The first 4 rows are patterns. Each new row is the sum of 2 different patterns, raised or lowered, with some noise. Before adding, each is slid sideways (what falls off one end comes back at the other) and multiplied by a number that may be negative. Names go in the order of the patterns.
In the rows, zero is written as 128.
Some rows, each with the names of its patterns after it:
[132  76 126 130 127 108 132 174 126 154 130 131 133  78 148 127 156 161
 154 138  99 136 182 123 161 161 138 129 122 135 138 166  98 126]
supoz
[131  98 128 152 130  97 145 134 174 118 122 130 122 150 124 116 125 155
 111 124 116 182  97  85  96 124 110 117 128 126 120 140 133 127]
zot
[125 119 135 107 106 121 100 123 125 135 134 135 102 146 148 134 132 163
 125 129  79 111 106 136  89 116 121 113 138 110 120  86 140 108]
sesu
[128 155 127 136 130 114 153 129 117 119  86 113 146  91 143 102  89 126
 100 129 155 143 118 182 127 132 104  92 147 159 119 128 115 107]
zekef

New rows. What belongs after each?
[113  90 118 122 122 115 156 123  77 127 100  89 111 122 124 135 113  76
 144 143 107 160  94 127 124 137 123  71 126 108 121 103 128 164]
supoz zot
[ 74  83  63  85  69  58  73 115  72  64  71  60  89  95  90  87 108  90
  89  42  72  49  92  67  76  60  83  98  99  72  47  97  65  96]
zot sesu
[172 152 126 139 159 113 168 149 152 173 156 121 153 125 165 168 150 136
 138 147 156 162 118 160 161 165 147 179 163 193 142 178 184 152]
zot zekef
[130 153 167 126 117 112 127 112 125 136 151 107 138 135  96 130 109 128
 136 133 133 139 150 165 124 128 102 137 144 144 138 143 156 100]
supoz zot
[157 137 157 123 186 127 135 158 114 162 149 139 179 182 109 173 117 217
 151 105 141 139 100 119 152  92 136 149 168 176 127  87 149 164]
zot zekef
[128  97 105 125 110 117 137 135 129 134  84 136 165 133  98 163 133 173
  91 112 118 125 128 118 112 118 161 101 119  93 188  85  85  90]
zot sesu
[109 158 154 147 157 129 144 141 158 127 134 129 149 137 117 122 124  70
 124 147 152 162 135  98 169 125 143 168 137 145 184 173 125 136]
sesu zekef
[208 203 171 179 130 176 155 177 142 184 161 161 178 196 151 113 167 159
 163 162 183 157 152 178 157 171 176 163 181 200 156 173 206 187]
zot sesu
[174 133 211 156 185 120 133 168 185 135 167 155 135 170 178 152 149 148
 131 192 135 124 135 109 109 168 116 201 139 132 140 154 159 179]
sesu zekef
[107 134 129  99 119  81 138 147 151 129 167 111 111 152 162 134 142 122
 112 124  68 122 122 165 117  98  94  78 113 127 131  99  97 154]
supoz zekef
[115 112  95  96 125  91 118 100  90 130 107 135 130 155 136 179 130 159
 104  96 105 139 103 135  85  99 122 141 135 119 124  81 159 111]
sesu zekef
[135 142  91  75 124 166 139 152 120 148  91 123 148 116 168  74  75  94
  62  53 106  99 107 142 132  73 139 106 121 128  55 101 105 126]
supoz zekef
[169  95 130 134 126 152 165 154 125 142 115 172 160 127 189 159 156 181
 177 133 142 140 151 177 150 167 184 115 139 137  85 130 141 189]
supoz zekef
[125 127 130 118 131 135 148  84 154 153 167 129 115 107 107 150  83 112
 116 162 127 107  92 179  91  90 104 118  87 112 117 118 121 117]
zot zekef
[133 109 171 138 146 135 140 140 145 150 158 158 123 194 110 167 164 139
 149 147 125 123 160  91 135 122 145 154 135  90 122 127 139 120]
sesu zekef
[119 161 121 131  96 150 150 134 153 121 133 132 128 108 158 120 123  92
 146 129 150 130 174 148 144 124 161 132 131 140 119 160 135 144]
zot sesu
[150 126 125 148  93 171 124 147 169 125  85 156 143 204 179 167 115 182
 150 150 171 114 162 162 194 169 176 133 185 127 188 199 154 196]
sesu zekef
[155 169 139 176 151 175 157  78 188 128 188 203 168 173 111 127 183 144
 132 175 149 159 162 133 127 186 111 147 162  87 118 143 135 121]
supoz zekef
[173 147 191 153 135 151 177 111 178 168 188 204 127 138 193 169 158 202
 172 178 161 157 167 177 161 164 168 175 228 170 148 193 194 169]
zot zekef
[119 110 137 129  74  86  92 101 106 119 124  95 123  98 126 106  85 167
  90  95 152  88 111 101  83 100 114  50  82 130 134 143 132  80]
supoz zekef
[131 165 159 135 139 150 145 153 172 107 153 144  93 133 117 132 135 121
 184 122 137 141 126 145 116 163 133 193 164 161 134  95 157 201]
supoz zekef
[126  93 117 116 119 148 103 108 127 146 144 130  82 155 114 139 154 110
 145 127 102  93 138  82 131  88 157 173 124  99 138 128 131 139]
zot zekef
[167 218 157 184 142 157 204 198 178 174 188 213 177 203 169 177 182 136
 214 175 183 201 217 172 151 149 226 179 200 207 168 179 180 184]
supoz zot
[180 164 172 137 159 154 145 155 146 145 152 180 141 182 156 142 162 150
 175 171 165 165 148 125 133 145 134 132 128 154 162 110 129 149]
sesu zekef
[139 130 176 125 150 144 167 117 149 150 160 140 134 171 115 165 132 131
 123 171 136 134 146 179 110  90 103 123 140 105 113 125 121 109]
zot sesu
[ 98 139 104 102 138 123 130  91 107  85 152 102 113 159 116 130 115 134
  97 101 115 104 118 127 107 147 107 109 100 100 111 121 150 103]
supoz sesu
[131 140 125 112 126 102 133 134 145 133  91  97 135 105  76  72 122 134
 135 110  75 124 126 127 103 132 103 128  59 143 162 132 117 139]
zot zekef
[148 195 171 126 160 152 180 201 178 142 149 178 167 174 170 151 179 163
 167 163 173 177 182 217 214 187 160 223 160 170 212 162 200 171]
supoz zekef
[124  89  66 115 123 163 130 129  82 181 134 126 185 120 136 131 173 112
  92 128 106 118 135 136 178 124 129 100  88  95 109 170 105  58]
supoz sesu
[178 143 194 137 169 156 177 198 150 160 144 158 176 139 157 136 160 138
 160 209 134 180 171 170 202 135 159 192 168 211 214 169 163 164]
supoz zekef
[116 117 126 142  76 147  92  61  83  83  47  91 119  94 139  68  61  84
 104 116 110 111  61  87  67  74  90  83  64  75  85 120  62  68]
sesu zekef
[114 116 129 139 125 151 105 136 133 157 159 128  91 142 154 129 103 116
 116 143 133 104 186 122 144  63 135 151 153 157 145 102 137 109]
supoz zot
[145 130 122 125 163 100 164 139 138 128 134 121 122 153  93 128 134 105
 136 139 112 135 152 168 134 176 132 137 100  89 129 139 124 146]
supoz sesu
[134 100 121 123 121 137 113 138 121 139  98 132 129 140 155 144 136 178
 150 139 121 124 174 131 183 137 150 131 131 125 150 168 115 151]
supoz sesu
[110 141 147 129  95 138 120 105 131 119 156 126 134 106 174 133 128 185
 129 140 143 165 144 108 130 130 154 143 142 207 126 146  90 106]
supoz sesu
[135 174  98 168 125 188 174 162 154  99 154 189 159 157 177 143 141 122
 154 160 174 125 134 138  79 128 131 151 102 122 174 128 132 138]
supoz sesu
[175 146 161 169 140 111 152 113 138 142 138 210 130 122 119 148 109 130
 121 147 110 146 125  98 140 154 152 112 153 120 178  92 168 222]
supoz zot
[182 130 184 118 146 134  88 139 143 169 160 171 141 104 128 171 117 178
 143 119 122 117 104 139 160 140 138 148  71 157 138 132 122 121]
supoz sesu
[144 134 167  86 154 127 148 139 159 151 117 155 161 127 137 140 125 150
 107 112 127 143  77 127 127 141 142 145 118 149 138 157 137 131]
supoz sesu
[128 112 175 108 107  97 127 143 153 152 112 176 148 143  99 129 153 167
  85 163 166 153 141 171 147 143 140 136 144 134 131 128 138 127]
zot zekef
[150 137 160 115 146 119 128 121 140 161 130 132 127 144 107 117  91 152
 113 108 124 107  99 135 125 147 148 144 125 124 153 155 154 118]
zot sesu
[118 135 168 108 138  97 168 127 143 138 118 129 157 148 112 165 138 145
  80 155 165 176 121 132 135 128 107 141 118 160 143 145 151 159]
zot sesu
[133 143 149 112 106 113 106 152  98  94 109 131  77 114 107 190 110 108
  89 144 115 114 127 106 126 130 153 107 134  99 122 127 134 116]
zot sesu
[133 131 166 131 157 141 126 163 137 114 129 124 143 158 150 123 118 146
 132 139 138 129 149 136 136 130 148 145 146 179 168 151 134 174]
supoz zekef
